The rows are grouped in 4 different ways at once. Each group adds its own fixed numbers to the row, and there is some noise. The rows also spread widely along 11 directions, which tell nothing about the answers.
(in the rows, 128 means zero)
Some rows, each with its group in each grouping after it:
[131 122 105 151 139 127  99 171 150 117  91 103 121 190 124 118 120 180
 125  83 175 100 156 139 145 121 157  80 125 175 107 129  64 150 134 115
 133] -> (1) Z327 Setok C
[142  90 103 159 125 123 138 139  95  73 131 145  88 144 139  93 124 116
 102 131 115 138  99 118  98 188 165 110 109 137 133 158  94  88 166 140
 148] -> (0) Z647 Bil P
[103 116 123  73 110 110 115 126 128 105 157 167 157 129 127 151 136  71
 162 158  84 146  71 115 129 129 124 128 123 119 136 152 151 102 120 155
 154] -> (4) Z267 naku P
[118 144 154  90 136 149 103 154 136 106  98 122 125 146 142 112 100 158
 111 122 156 119 142 129 127  60 155 144 118  96 134  58  56 109 150  75
 105] -> (1) Z417 Setok S
[123 127 142 150 116 158 166  92 104 163 164 163 112 115 144  82 138  98
  83 158 110 131 109  88 155 142 118 161 112 120 107 162 130 109 122 112
 135] -> (3) Z327 naku L
[124 109 163 106 116 153 110 114 146 105 117 107 101 134 115 163 113 157
 105 110 112 129 156 148  98 134 124 102 146 142 145  82 118 122 159 110
 116] -> (3) Z417 Bil Q
[130 140 112 127 127 121 171 113 149 210 186 141 166 108 140 107  98 132
 140 143 135 100 116 136 166 143 131 199 120 109 108 122 228 173 129 165
  88] -> (0) Z267 Bil U
[117 161 141 156 108 157 159 133  79 151 140 177  89 114 123 140 129 118
 115 130 115 128 142  92 197 186 135 127  96 110 116 146 109 142 138 132
 136] -> (2) Z647 naku Q
[149 115 125 157 131 138 132 131 101 128 128 111 123 137 120 135 118 122
 135 108 118 128 155 142 146 147 127 134 110 126 139 122 154 162 132 176
 108] -> (2) Z327 naku L
[ 76 154 147  82 127 135 130 104 118 127 149 151 143 101 153 125 110 103
 146 168 108 106  97 113 164  80 119 185 119  96 142 119 147 123 118 114
 138] -> (4) Z647 naku C
[ 84 137 158 132 135 136 142  79 128 124 132 110  76 117 142 153 114 201
  90 122 138  93 151 142 107 147 120 164 129 119 156  98 155 160 162  99
 124] -> (3) Z647 Bil S
[120 121 131 153 140 120 123 156 139  95 118  94 109 138 103 177  97 167
 130  85 168 111 161 169 172 131 126  72 138 184 105 121  71 179 154 139
 144] -> (4) Z327 Bil U
[107 160 147 106 149 105 123 115  94  83 119 158 120  66 136 184 196  96
 158 123 101 130 111 135 140 146 128 147 130 124 152 156 152  91 132 155
 160] -> (1) Z267 Setok Q
[126 153 105 111 133 114 109 149 160 179 110 149 182 167 145  82 137 164
 162 125 153  99 115 121 136  90 162 198 109  91 123 111 169 141 104 132
 101] -> (3) Z327 Setok U
[147 157 149 147 121 153 135 124  84 141 123 140 105 107 121 147 150 114
 128 111  98 138 166 128 158 168 120 148 106 106 135 121 156 132 122 155
 112] -> (3) Z647 naku Q
[109 135 171  92 116 163 135 115 149 144 149 126 135  99 125 127  94 106
 104 151 138 131 132 117 181  59 102 129 143 141  99  98  76 120 126  82
 127] -> (3) Z327 Bil U
[100 102 105 138 114 148 122 116 128 124 119 134 115 173 141  81 111 135
 106 147 144 106 106 104 143  92 118 129 118 150 127 180  94 126  97  85
 165] -> (3) Z327 Setok U
[124 127 133 135 140 151 113 113 122 113 108 110 154 122 164  89 135 121
 137 134 133 116 123 134 125  63 116 197 117 121 154 147 153 114  98 118
 132] -> (2) Z417 Bil S
[109 139 160  91 126 126 111 120 162 142 112 107 119 138 111 193 121 196
 129  89 140 108 173 157 124 136 128 123 138 114 144  50 155 172 158 126
  97] -> (2) Z267 Setok L
[135  95 143  99 108 156 108 116 108  84 115 125 102 143 118 141 127 105
 113 127  96 156 124 134  97 132 128 104 123 119 159 107 109  85 133 121
 141] -> (4) Z267 Setok U
[134 121 111 136 135  95 131 155 140 115 148 142 152 124 110 168 144 119
 163 112 140 133 107 152 156 163 148  99 131 168  94 158 127 140 151 183
 144] -> (4) Z327 Bil U
[108 142 134  76 128  93 123 129 119 110 149 164 143  93 119 193 148 107
 175 135  93 131  98 141 132 157 144 138 125 104 143 112 178 126 153 176
 131] -> (4) Z267 Setok Q
[137 115 152  92 121 167 102 128 141 130 121  98 152 163 134 100  89 135
 119 129 123 132 145 135 114  45 119 149 121 108 146  65 114 126 117  99
 102] -> (4) Z327 naku S
[174 107 137 135 140 175 116 114 103 109 113  72 125 130 151  75 106  95
 103 123 122 144 168 152 115  61 106 160 110 121 158  99 132 106 102 119
  97] -> (1) Z267 Setok S
[104 124 146 100 129 124  98 115 176 118  99 125 132 159 140 127 144 199
 114 106 144 104 120 142  72 117 156 153 144 123 145  98 133 105 149  97
 124] -> (3) Z417 Bil U
[ 91 130 141  75 129 113 111 121 126 104 140 118 134 106 125 198  93 131
 164 133 101 105 123 153 135 124 138 147 130 107 160  85 169 162 162 158
 112] -> (2) Z417 naku C
[154  86 109 118 120 131 128 124 153 137 166 117 169 142 138  95 106 105
 141 152 114 141 105 140  98 117 141 150 119 133 132 125 175 111 139 163
  98] -> (2) Z647 Bil S
[ 92 158 178 103 122 158 124 113 124 115 110 132 102 100 125 173 123 152
 121 121 126 118 157 125 157 110 112 132 137 124 142  87 106 131 142  94
 133] -> (2) Z647 Bil Q
[159 161 156 159 124 162 119 119 120 156 102 145 134 124 128 125 215 110
 114  87 125 152 157 125 162 147 104 136 123 148 108 173 128  88  77 125
 146] -> (3) Z267 naku U
[135 136 117 146 142 147 138 117  80 122 131 140 131 100 155  78 136  64
 138 155 117 132 113 114 166  91 114 189  94 104 137 167 155 107  91 148
 128] -> (1) Z647 Setok L
[112 112 140  32  91 143  97 138 192 160 159 154 200 156 117 141 102  93
 162 163  94 150  93 111 133  67 123 128 140 115 116  94 142 109 117 122
 105] -> (2) Z417 naku P
[111 102 107 152 148 114 118 133 131  62 129 112 120 151 158  85 125 133
 116 132 148 105  98 137 116  84 139 125 123 168 135 179  68  92 133 105
 168] -> (0) Z647 naku S

New rows, each followed by its group in each grouping:
[157 112 116 146 136 118 107 175 165 104 107 134 146 178 126  96 163 149
 119  89 160 132 118 135 122 122 176  82 133 177  90 147  35  71 142 112
 148] -> (0) Z327 naku U
[144 127 112 175 117 132 140 154 148 177 123 132  95 185 106 133 119 207
  96  80 171 109 173 132 158 200 157  86 116 154  84 120  96 181 156 126
 111] -> (3) Z327 Setok U
[127 129 144  44 109 123  66 154 191 133 102 147 197 172 103 175 166 139
 187 107 112 151 110 135  93  94 159 114 147 119 134  82 135  89 125 142
 115] -> (2) Z327 naku U
[125 115 146  80 117 158 107  94  99 105 134 122 142  90 125 163 140  45
 163 156  69 162 113 128 121 110  98 152 130 118 165 133 194  93  99 167
 129] -> (1) Z647 Bil C
[151 134 149 106 122 148 107 166 104 107 104 139 129 150 125 113 119 117
 128 117 114 142 136 121 123 124 174 126 106  91 134  64  80 100 150 129
 106] -> (4) Z327 naku C
[163 157 162 133 163 136  95 130 120 112  86  81 147 104 138 138 165 135
 141  78 123 121 184 174 127  90 126 169 131 129 147  83 150 118 116 153
  96] -> (3) Z327 naku C
[124 101 126 112 114 124 116 114 166 142 126 144 136 180 130 111 142 173
 111 123 119 124 109 118  65 159 154 133 138 130 133 114 156 113 150 121
 121] -> (3) Z327 Bil P
[128 144 136 177 131 141 141 125  60 103  99 134  72 122 132 121 129 137
 114 113 131 121 150 121 140 179 143 159  89  91 150 129 133 143 139 152
 127] -> (3) Z647 Bil L
[163  92 150 110 109 150 119 111 178 146 157 110 126 151 112 137 140 137
  83 117 121 156 151 144  98 144 116  77 143 170 103 109 111  96 149 108
 110] -> (3) Z267 Setok S
[192 121 140 119 150 135 110 124 173 148 141  94 199 135 151  77 164 113
 132 106 119 143 140 169  89  72 127 178 131 136 125  99 177  79 111 151
  84] -> (4) Z267 naku S
[120 106 132 141 108 189 180  82  85 157 167 131  79 128 160  52  49 117
  60 173 106 107 133  98 145 121 107 175  99  92 148 111 146 146 130  85
 114] -> (4) Z267 Setok Q
[118 160 168  90 128 126  87 138  86  77  81 156 126 114 120 179 185 118
 158 110 100 150 127 126 105 127 152 149 111  78 167  97 115  90 133 137
 141] -> (3) Z327 naku S
[139 103 124 119 110 179 123 126 141 147 146 102 132 159 133  82  72 108
 106 145 129 128 145 125 163  79 102 115 119 148 113 115 106 135 106 102
 111] -> (4) Z647 Setok C
[155 149 176  90 117 159 117 139 114 132 126 139 144 107 116 146 144  98
 127 121 102 163 148 126 138 103 135 137 121  99 124  72 106  91 135 122
 104] -> (0) Z327 naku S
[ 83  99  95 132 121 117 123 105 143 119 136 122 110 163 135 141 108 166
 128 133 136  89 110 139 126 142 119 133 126 153 140 178 159 169 125 128
 155] -> (3) Z417 Setok U
[137 117 106 153 151  95 120 140 116  92 107 120 134 139 144 123 137 163
 155 103 132 105 118 158  82 165 183 181 108  98 162 115 189 139 168 195
 105] -> (2) Z417 Bil L
[156 172 108 158 157  99  94 200 137 129  70 133 182 154 130 109 171 156
 194  75 168 107 146 145 158 110 171 155 108 125 117 129 132 146 107 177
 114] -> (3) Z327 Bil Q
[140 126 137  64 116 131 122 122 149 170 166 159 190 129 140 104 121  94
 151 158  81 144  93 117 110  99 141 191 120  78 130  79 198 107 128 154
  84] -> (4) Z327 naku P
[ 89 123 147 121 137 134 127  79 112 108 145  92 112 101 137 169 109 132
 128 133 111 104 146 154 142  94  79 157 132 141 160 137 166 173 117 129
 142] -> (3) Z327 naku S
[105 157 140 156 142 125 137 119 100 118 117 125  99 100 133 151 142 135
 120 111 148 105 153 136 188 136 106 140 114 133 124 150 123 161 119 131
 144] -> (3) Z267 Setok L
[168 107 121 112 118 145 124 132 157 167 158 109 139 144 109 147 110 124
 130 116 113 143 160 152 130 161 133  98 129 147 107  88 165 142 150 169
  74] -> (1) Z647 Setok C
[154 117 107 185 135 134 172 132 117 151 164 149 111 120 145  84 126 116
  88 129 139 125 118 116 157 189 145 133 113 158  83 178 125 129 153 146
 122] -> (1) Z417 Bil P
[171  88 134 125 106 178 124 122 118 129 142 116 127 146 127  99 100  93
 109 131  81 154 144 129 106 129 130 123 120 127 143 110 137 101 135 142
  99] -> (2) Z417 naku Q
[160 120  96 171 160 109 133 154 139 118 141  90 138 136 150  78  99 148
 126 115 167 102 151 167 151 101 146 151 104 147 109 124 121 150 144 153
  94] -> (3) Z647 Setok S
[143 114  98 101 125 113 126 149 120 137 155 128 176 126 130 120  95  77
 181 148 107 123 101 141 140 128 148 160 110 105 139 118 199 143 125 198
  97] -> (0) Z267 Bil C
[151  70 120 120 111 129 153 114 158 143 204 123 124 138 114 126  90 108
 100 150  93 138 117 139 108 163 133  83 143 173 104 125 137 123 177 153
 106] -> (3) Z327 naku Q
[125 123 134  94 140 109 140 117 155 145 183 124 160  94 132 147 112 114
 141 140 106 111 115 149 142 119 138 149 144 141 113 106 166 133 160 158
 102] -> (0) Z327 naku C
[125 134 123 160 125 125 123 149 113 106 114 134  90 154 121 142 131 157
 116  96 137 121 152 130 151 176 138 100 111 142 117 140  89 147 145 134
 138] -> (3) Z647 naku P
[112 125 124  98 110 139  97 171 139 111 104 136 132 185 115 127 109 131
 143 117 135 128 125 113 134 105 148  81 122 129 135 111  67 119 126 108
 139] -> (1) Z267 naku Q
[136 131 148 119 156 113  90 147 175 101 104  74 142 135 116 172 140 182
 135  76 163 113 180 185 134  78 120  97 149 177 115  90  90 147 140 121
 117] -> (3) Z327 Setok S
[101 111 116 139 105 146 144 113 149 161 147 141 117 162 128 125 109 158
 112 133 134 106 121 111 141 162 119 111 130 155 126 160 149 160 130 117
 145] -> (2) Z267 Bil Q
[140 128 101 141 117 116 122 149 127 153 126 157 148 169 125 121 150 138
 153 112 123 125 114 128 127 179 164 151 103 109 122 154 172 136 126 173
 119] -> (3) Z417 naku U
[138 106 122 137 145 114 115 124 170 109 142 116 164 125 135 130 165 113
 135 115 131 130 111 152 135  98 123 113 151 199 105 178 110  91 123 141
 152] -> (2) Z327 naku U
[111 102 123 119 110 144  96 141 135  97  97 121 108 183 122 135 109 163
 120 110 132 114 127 127 102 143 153  95 128 139 146 123 102 130 140 111
 144] -> (0) Z417 Bil C
[172 111 139 160 118 180 131 122  95 112 137 120 125 107 128 108 141  46
 112 130 101 175 144 129 174 119  76 110 118 171 107 178 112  97  84 145
 146] -> (4) Z647 Bil P
[136 139 146 123 154 117  85 137  88  52  72 112 127 121 138 153 180 136
 159  87 110 132 140 158  85 108 151 163 117 104 183 111 134  95 128 152
 139] -> (0) Z327 naku S
[137 103 126 102 135 139  96 155 142  89  96  95 143 160 131 101  86 135
 135 119 148 125 130 146 104  59 158 126 130 126 146  73  80 110 141 119
 109] -> (1) Z327 Bil U
[104 163 160 127 155 103 133 107 141  97 139 153 128  73 148 164 201 129
 123 114 123 123 113 142 151 132 115 143 143 164 106 166 114  86 138 123
 166] -> (4) Z647 naku P
[157  98 137  95 127 136 116 165 158  98 147 114 142 121 120 122  81 104
 116 133 136 145 129 153 143  87 161  92 132 143 100  75  47  90 176 123
  95] -> (2) Z417 Setok U
[ 94 102  87 143  99 131 140 124 152 172 157 158 144 200 132  88 109 138
 126 151 138 103  88  89 150 147 128 123 111 143 114 194 148 158 109 124
 152] -> (2) Z267 naku L
[142 125 124 153 157 134 129 112 126 104 137  97 136 103 164  84 129 109
 119 135 141 114 136 153 148  66 106 174 115 150 126 154 129 113 110 123
 125] -> (3) Z647 Setok S
[116 126 154  91 128 133 148 117 173 148 173 122 148  99 132 130  82 129
 111 148 142 116 120 140 153  93 131 140 145 137 106  79 117 125 165 110
 103] -> (2) Z267 Bil U
[ 98 157 147 122 150 132 140  74 152 166 146 140 143  94 166 126 171 153
 113 134 135  99 119 131 139 101 105 206 137 136 123 164 189 124 110 100
 134] -> (1) Z417 Setok S
[119 157 142 145 123 146 109 121  85 128  80 139 103 155 129 158 164 169
 134  84 110 115 157 133 122 186 141 165 103  94 165 124 178 154 116 145
 133] -> (4) Z417 naku C
[ 77 150 134  86 125 122 127 125 136 143 144 150 160 104 145 147 100 123
 167 158 126  94  98 120 168  98 138 186 122  99 137 117 171 156 131 136
 122] -> (2) Z417 Bil C
[169  89 139 129  93 193 120  85 147 177 137 126 139 164 126  86 155  98
  89 136  92 163 141 115 107 128  88 132 128 143 120 151 175  93  82 119
 109] -> (3) Z417 Setok L
[110 131 105 121 106 126 137 151 112 140 143 161 107 150 115 148  96 132
 140 134 127 121 123 110 175 171 139 111 103 112 115 133 126 167 138 142
 129] -> (0) Z647 Setok P
[172 121 146 139 129 167 106 168 107 104  94  89 124 145 115 114  89 119
 123  94 138 148 183 151 156  87 120 109 116 130 123  70  78 145 121 135
 100] -> (4) Z327 Bil P
[123 128 169 141 127 178 141  79 151 146 140 110 103 122 160  76 126 141
  52 132 129 119 154 117 142  82  84 151 141 158 113 128  96  98 111  54
 129] -> (3) Z647 naku P
[170 128 163 150 123 197 145  89 129 173 139 125 135 122 146  68 157 103
  73 124 112 150 149 117 145  97  98 162 129 145 107 136 125  80  90  91
 122] -> (4) Z327 naku U
[ 84  97  75 142 137  92 158 132 148 112 191 140 130 136 155  96  77 127
 130 176 159  87  72 122 169 110 141 129 113 168 104 195 103 150 156 126
 155] -> (2) Z647 Setok S
[109  94 119 128 120 137 112  96 139 101 133 138 145 136 132 140 179  88
 141 135 102 142  89 122 122 111  99 111 146 189 133 224 131  83  88 130
 191] -> (2) Z327 naku U
[150  98 125 154 132 127  87 128 104  70  78  95 105 173 124 125 160 141
 127  83 114 137 151 156  66 151 138 114 115 130 173 132 138 109 122 158
 134] -> (3) Z267 naku L
[197 106 125 146 155 122  94 139 140  82  94 100 153 137 151  68 179 115
 128  98 116 150 134 162  59 116 158 161 124 136 143 117 142  48 130 163
 102] -> (3) Z647 Bil P
[103 139 100  89 124 109 110 167 146 141 146 159 206 133 133 124 111  83
 202 159 131 117  73 120 186  85 144 157 113 121 105 156 157 144 101 169
 131] -> (4) Z417 Bil C
[150 110 113 153 125 137 162 136  94 120 181 139 118 100 128 117 104  62
 124 157 124 151 110 123 173 151 129 116 104 147 101 166 112 121 148 164
 127] -> (1) Z647 Bil S
[116 116 144 147 125 133 140 105 165 123 136 142  89 148 134 131 157 185
  73 106 142 117 126 126 105 176 153  97 141 172 109 143  79  90 176  89
 148] -> (2) Z647 naku U
[150 175 151 152 134 147 102 164 122 141  83 124 141 149 125 126 171 145
 133  77 158 131 178 135 172 110 127 129 108 126 113 123  87 129  95 118
 126] -> (3) Z267 naku S
[106 120 140  97 126 124 114 114 184 149 141 130 144 163 138 119 133 175
 108 126 132 102 116 125 100 117 152 131 146 147 118 106 122 114 152  97
 120] -> (3) Z327 naku C
[111 128 104 144 144 111 136 137  83 100 124 132 127 126 151 104 103 133
 152 141 135  98 105 129 130 117 157 188  98  95 158 137 155 153 136 155
 133] -> (0) Z327 Bil S
[135 145 142 169 122 149 134 117  91 127  88 169  90 147 146 103 184 167
  94  97 122 125 129 106 103 199 175 169 100  96 146 147 127  89 140 116
 139] -> (2) Z417 naku U
[163  68 126 135  90 201 114  97 112 130 123 121 119 183 136  55 118  83
  80 145  86 162 123 106  85 116 112 132 115 129 149 155 128  70  90 105
 128] -> (3) Z417 naku U
[131  77 108 140 114 160 133  94 140 142 150 118 126 183 149  54 115 109
  87 148 117 126 102 106  94 113 118 134 123 146 138 166 143  99 108 110
 136] -> (1) Z267 naku L
[152  84 162 126 135 158 131  96 152  86 155 104 129 108 142 100 144  96
  74 140 117 159 115 141  97  84 105 104 152 191 109 142  76  52 141  92
 149] -> (4) Z327 Bil S
[103 175 118 144 136 123 151 129  87 170 137 172 142 117 152 107 133 125
 152 141 126  91 110 103 187 142 147 209  91  83 128 145 180 166 110 152
 128] -> (4) Z327 naku C
[147 128 138  80 110 140  94 150 144 139 116 130 158 163 118 133 130 123
 150 110 107 139 134 132 105 128 159 124 122 101 141  73 144 104 131 143
  98] -> (0) Z267 naku C
[110 112 130  86 107 146 128 100 116 145 152 144 148 126 131 137 106  93
 150 158  84 134 102 115 126 112 124 171 120  95 159 117 186 128 120 149
 118] -> (2) Z327 naku U
[108 122 130  67  96 141  93 154 176 136 130 157 184 164 105 145 130 100
 172 145 131 153  89 113 157  79 120  96 137 145 101 139  98 101  96 121
 151] -> (4) Z647 Bil U
[110 144 154  78 144 110 127 115 147 129 171 119 166  73 127 186 121 104
 162 137 107 115 121 159 165  94 117 151 144 138 121  96 167 145 146 159
 114] -> (4) Z327 naku C
[139 116 112 177 140 162 132  99  92 128 118 101 121 122 149  88 136 100
 121 127 115 114 154 134 165  94  76 161 114 163 143 196 165 147  65 134
 147] -> (3) Z327 Setok Q
[109 152 154 111 144 122 109 134 182 137 118 138 180 125 130 139 176 142
 147 114 157 123 117 132 160  72 114 131 153 168  93 144 111 114 107 114
 152] -> (4) Z327 Bil L
[189 113 113 159 141 109 142 154 133 129 156 124 153 108 128 116 141  97
 135 110 123 145 136 154 140 178 151 127 119 149 100 129 154 118 159 198
  95] -> (2) Z267 Bil P
[ 87 196 169 144 158 106 135 123  81  94  94 157  97  55 137 201 185 155
 142  96 136 104 148 131 181 162 130 171 123 115 138 135 129 150 142 140
 160] -> (2) Z327 Bil P
[119 147 156 108 106 163 122 132  92 118 101 174 112 121 132 123 142 107
 114 133 106 147 118  91 140 137 137 149 112  88 136 122 105  93 121 103
 144] -> (0) Z417 Bil P
[115 134 114 168 120 146 163 118 119 182 154 151 119 154 149  85 108 160
  98 136 147  99 129 100 164 146 136 163 102 123 111 155 135 169 131 111
 127] -> (2) Z327 naku S
[130 105 138 138 141 138 148 114 105  94 161 108  96  95 135 130 102  95
  95 134 113 131 135 138 150 123 111 110 131 162 119 137  91 122 153 128
 133] -> (1) Z327 naku P
[165  89  98 123 127 122 105 150 139 101 125 113 144 160 138  94 112 117
 139 122 113 135 125 146  96 122 154 131 113 128 140 109 138 106 141 161
  98] -> (2) Z647 Setok P
[120 150 157 149 109 161 132 156  72  98  97 154  75 133 103 153 128 117
 107 107 141 145 147 103 183 168 133  86 101 113 118 122  47 136 137 117
 157] -> (4) Z267 Bil L
[137 125 147 120 132 164 104 117 127 124 101  92 132 142 126 135 129 129
 127 100 123 132 164 145 131  81 106 133 135 140 146 113 128 129  98 121
 124] -> (1) Z327 naku U
[148 120 118 122 112 168 112 143 141 169 133 118 170 148 123 111 108  89
 149 133 126 135 146 120 194  79 102 122 118 155 105 141 132 149  78 139
 114] -> (2) Z327 Setok C
[126 145 130 173 149 112 128 138  66  84  95 149  95 124 144 110 162 137
 125 109 129 113 126 122 122 163 169 168  95  93 151 138 117 117 146 154
 140] -> (3) Z327 naku L
[133 163 124 127 142 126  82 174 119 113  75 124 161 146 132 130 149 134
 172 100 154 122 148 144 165  75 136 155 102 108 133 126 112 139  92 138
 123] -> (3) Z417 Setok S
[131 165 166 107 130 127  98 137 103  94  88 158 140 107 120 179 206 113
 160  98 114 159 126 133 121 147 136 143 118 102 147 122 136  86 121 149
 150] -> (4) Z267 Bil S
[119 135 146  90 127 131 135 120 179 167 165 121 163 105 128 133  99 126
 136 144 140 120 127 143 161  83 119 153 142 134 101  91 144 132 140 127
  95] -> (3) Z647 Bil U
[137 162 125 127 133 150 126 166 144 168 132 132 172 124 145  84 105 104
 148 137 160 112 145 117 225  59 130 155 108 132  86 120  95 137 100 118
 101] -> (2) Z647 Setok C
[159 121 120 139 141 127 130 140 176 162 155  98 173 146 141  90 115 128
 125 109 142 116 146 159 155  92 110 138 132 165  95 125 145 144 112 141
 104] -> (4) Z267 naku P
[172 103 128 122 133 124 106 165 160 102 127 105 148 136 114 142 125 127
 148 101 125 146 149 166 109 134 157  89 137 159 120  90 114 106 166 169
  97] -> (2) Z647 Bil Q
[ 97 121 131 102 109 119 127 109 144 129 153 177 132 135 131 142 164 124
 126 148  96 124  80 106 109 162 139 126 135 137 126 171 145  93 143 124
 156] -> (3) Z417 naku Q
[ 67 145 152  93 125 132 103  94 127 118  96 130 128 144 145 147 137 164
 142 124 118  97 123 122 107  96 118 183 123  87 187 107 177 143 109 108
 140] -> (2) Z267 naku L
[110 102 114 143 119 140 140 135 154 143 166 126 144 150 121 115  97 109
 120 144 143 119 114 114 191  99 105  89 131 187  87 178  84 153 119 120
 150] -> (2) Z327 naku L
